The rows come from 4 hidden closed curves, with some noise, and rows from the same curve form a group. Each curve winds through 4 dimensions. The rows are also pushed far along 2 directions, which tell nothing about the answers.
In the rows, zero is written as 128.
Some rows, each with its group after it:
[124 116 130 122 110 141 100 120 129 127 119 135 151 100 151] : j52
[133 135 105 123 166 106 140 120 130 123 158 144 112 125 113] : j197
[148 148 110 139 115 117 112 130 140 120 118 111 128  93 123] : j533
[116 129 102 134 166 139 152 150 134 153 147 122  96 110 134] : j533
[156 149 166 152  39 110 142 122 141  88  91 121 119 152 103] : j197
[144 155  68 131 200  47 145 187 163 120 159  92  54 120  99] : j533
[136 151 115 148 103 111 147 142 145 123 117 117 107 121 117] : j533
[133 132 100 141 151 110 122 144 127 127 137 133 133 134 119] : j52
[160 136 149 140  68 129 100 112 132  94  87 107 137 113 123] : j197
[140 135 108 136 164 108 135 158 120 132 135  98 107 150 106] : j197
[108 113 130 115 156 140 133 119 114 144 153 166 156 151 137] : j52
[140 139 134 122 106 102 114 114 137 103 127 143 143 131 120] : j533
[104 104 135 105 155 156 114 125 119 151 136 125 139 114 153] : j796
[128  89 163 116 116 179 105 104 103 130 125 166 171 100 154] : j197
[183 178 118 154  72  72 105 145 157  80  68  35  85 121  92] : j197
[123 103 152 120 131 160 116 113  96 140 132 159 171 146 139] : j197
[114 116 137 134 121 141 145 137 122 130 134 157 133 141 139] : j796
[139 156 158 148  15 142 107  88 133 105  65  97 158 149 127] : j533
[120 113 119 136 146 143 147 128 115 136 156 189 151 125 132] : j796
[119 116 110 126 166 146 140 133 126 148 164 181 136  92 143] : j533
[136 133 133 118 114 103 109 114 139 108 123 134 145 130 122] : j533
[107 117 129 121 133 125 141 150 135 134 141 147 111 122 145] : j52
[136 122 151 115 154 157 139 124 109 156 145 121 125 129 114] : j197
[135 148 152 132  52 114 112  93 137 105  98 133 169 167 112] : j52
[167 167 139 140 103 111 133 132 135 125 105  57  99 143  84] : j197
[125 125 130 131 141 128 139 132 118 127 142 133 126 157 120] : j52
[134 132 134 124  79 128  95 117 133 111 100 123 156 105 142] : j52
[104 104 134 100 158 146 128 134 125 149 144 134 122 107 151] : j52
[140 152 108 142 119  93 127 136 157  99 109  98  84 112 117] : j796
[105 122 132 109 119 121 125 136 142 133 135 141 122 116 149] : j52
[149 170 106 140 106  80 118 154 164 110  86  29  74 143 106] : j796
[156 169  88 165 126  77 148 159 152 106 122 104  95 138  97] : j796
[105 122 135 115 117 127 128  95 137 121 129 141 124 132 145] : j796
[122 137  59 125 231  92 146 151 141 145 171 110  85 127 117] : j796
[136 143 100 135 143 106 124 116 134 117 131 123 128 130 118] : j796
[ 90 100 131 102 179 145 146 126 121 153 165 157 124 145 147] : j533

New rows, each followed by its group:
[125 126 136 139 104 125 143 148 132 125 120 128 119 140 125] : j796
[101 122 121 103 161 128 124 113 125 146 156 154 156 139 140] : j52
[140 155  96 140 133  97 120 122 143 114 121  97 117 134 113] : j796
[130 131 117 138 128 119 128 141 137 118 118 115 104 102 131] : j796
[144 129 167 115 100 167  91  69 108 125 122 149 182 114 126] : j197
[115  97 110 127 203 159 140 174  97 177 170 150 143 113 139] : j796
[133 131 120 119 141 126  99 116 117 131 129 111 155 131 124] : j52
[163 167 150 137  16  79 101 105 150  67  82 124 151 143 104] : j533
[124 135 114 129 134 123 128 108 126 129 139 149 148 145 121] : j796
[110 116  70 117 222 110 134 167 133 153 175 134 110 102 137] : j52
[ 70  75 103  94 247 163 148 118 115 164 203 201 112  90 171] : j796
[145 143 129 137 115 106 130 104 137 105 130 143 130 137 112] : j197
[135 150 111 149 110 115 148 149 146 128 118 106  95 122 123] : j533
[145 134 126 114 161 141 116 107 122 142 147 115 128 121 109] : j197
[128 115  89 135 200 132 146 174 113 158 163 138 123 114 129] : j796
[132 117 165 126  98 147 125 114 113 125 113 139 145 148 128] : j52
[134 110 137 138 109 126 129 135 126 108 119 155 134 129 136] : j197
[114  96 160 113 145 170 147 111 111 143 157 196 137 113 139] : j197
[117 148 135 128  91 105 127 111 149 107 104 106 105 146 127] : j796
[135 155 108 138 121  99 132 133 136 118 125 109 131 161 109] : j796
[131 152  93 140 142  88 133 134 158 104 124 103  75 114 121] : j796
[175 164 132 160  52 106  91 109 124  89  72  78 155 158  94] : j52
[ 92  71 161 112 142 195 140 131  96 163 153 194 163 114 164] : j796
[149 136 105 132 151 109 100 125 123 122 124  96 130 125 117] : j197
[127 127 109 133 150 119 129 133 140 120 129 125  97 102 136] : j796
[176 180  80 148 142  51 122 163 169  92 110  44  42 106  88] : j197
[145 175  97 158 100  91 145 157 161 116  94  48  72 141 107] : j533
[132 109 157 128  85 155 101 116 116 116 105 140 160 104 150] : j52
[109 118 125 121 126 120 141 149 142 129 134 141 109 117 137] : j52
[ 98 121 123 111 156 128 136 107 140 129 144 145 107 132 142] : j796
[161 164  88 164 122  83 139 163 145 108 115 104 103 130  98] : j796
[155 157  94 158 127  85 127 153 137 104 115 103 124 149 103] : j52
[140 149  74 136 184 101 134 161 146 139 150 108  90  90 115] : j533
[119 131  92 136 180 123 159 157 136 150 161 141  95 104 127] : j533
[120 144  94 108 170 102 109 124 143 133 148 106 131 130 127] : j52
[113 130 125 128 136 106 150 132 136 126 143 134 113 160 124] : j533
[114 136 108 134 149 141 136 130 130 146 129 100 113 129 133] : j533
[116 123  95 124 182 131 127 119 122 140 156 147 134 119 133] : j796
[106 100 168  96 100 166 113 103 122 137 124 155 161 112 159] : j52
[127 152 104 124 132  90 123 125 143 122 126 105 123 153 113] : j52
[159 132 153 136  60 130  95  94 133  92  91 124 145 105 126] : j197
[142 143 122 135 140 105 146 139 128 126 136 112 111 160  94] : j197
[112 122 134 129 129 162 140 123 122 147 127 134 132 121 141] : j533
[ 79  76 188  85  86 191 111  82 114 145 139 212 193 104 186] : j52
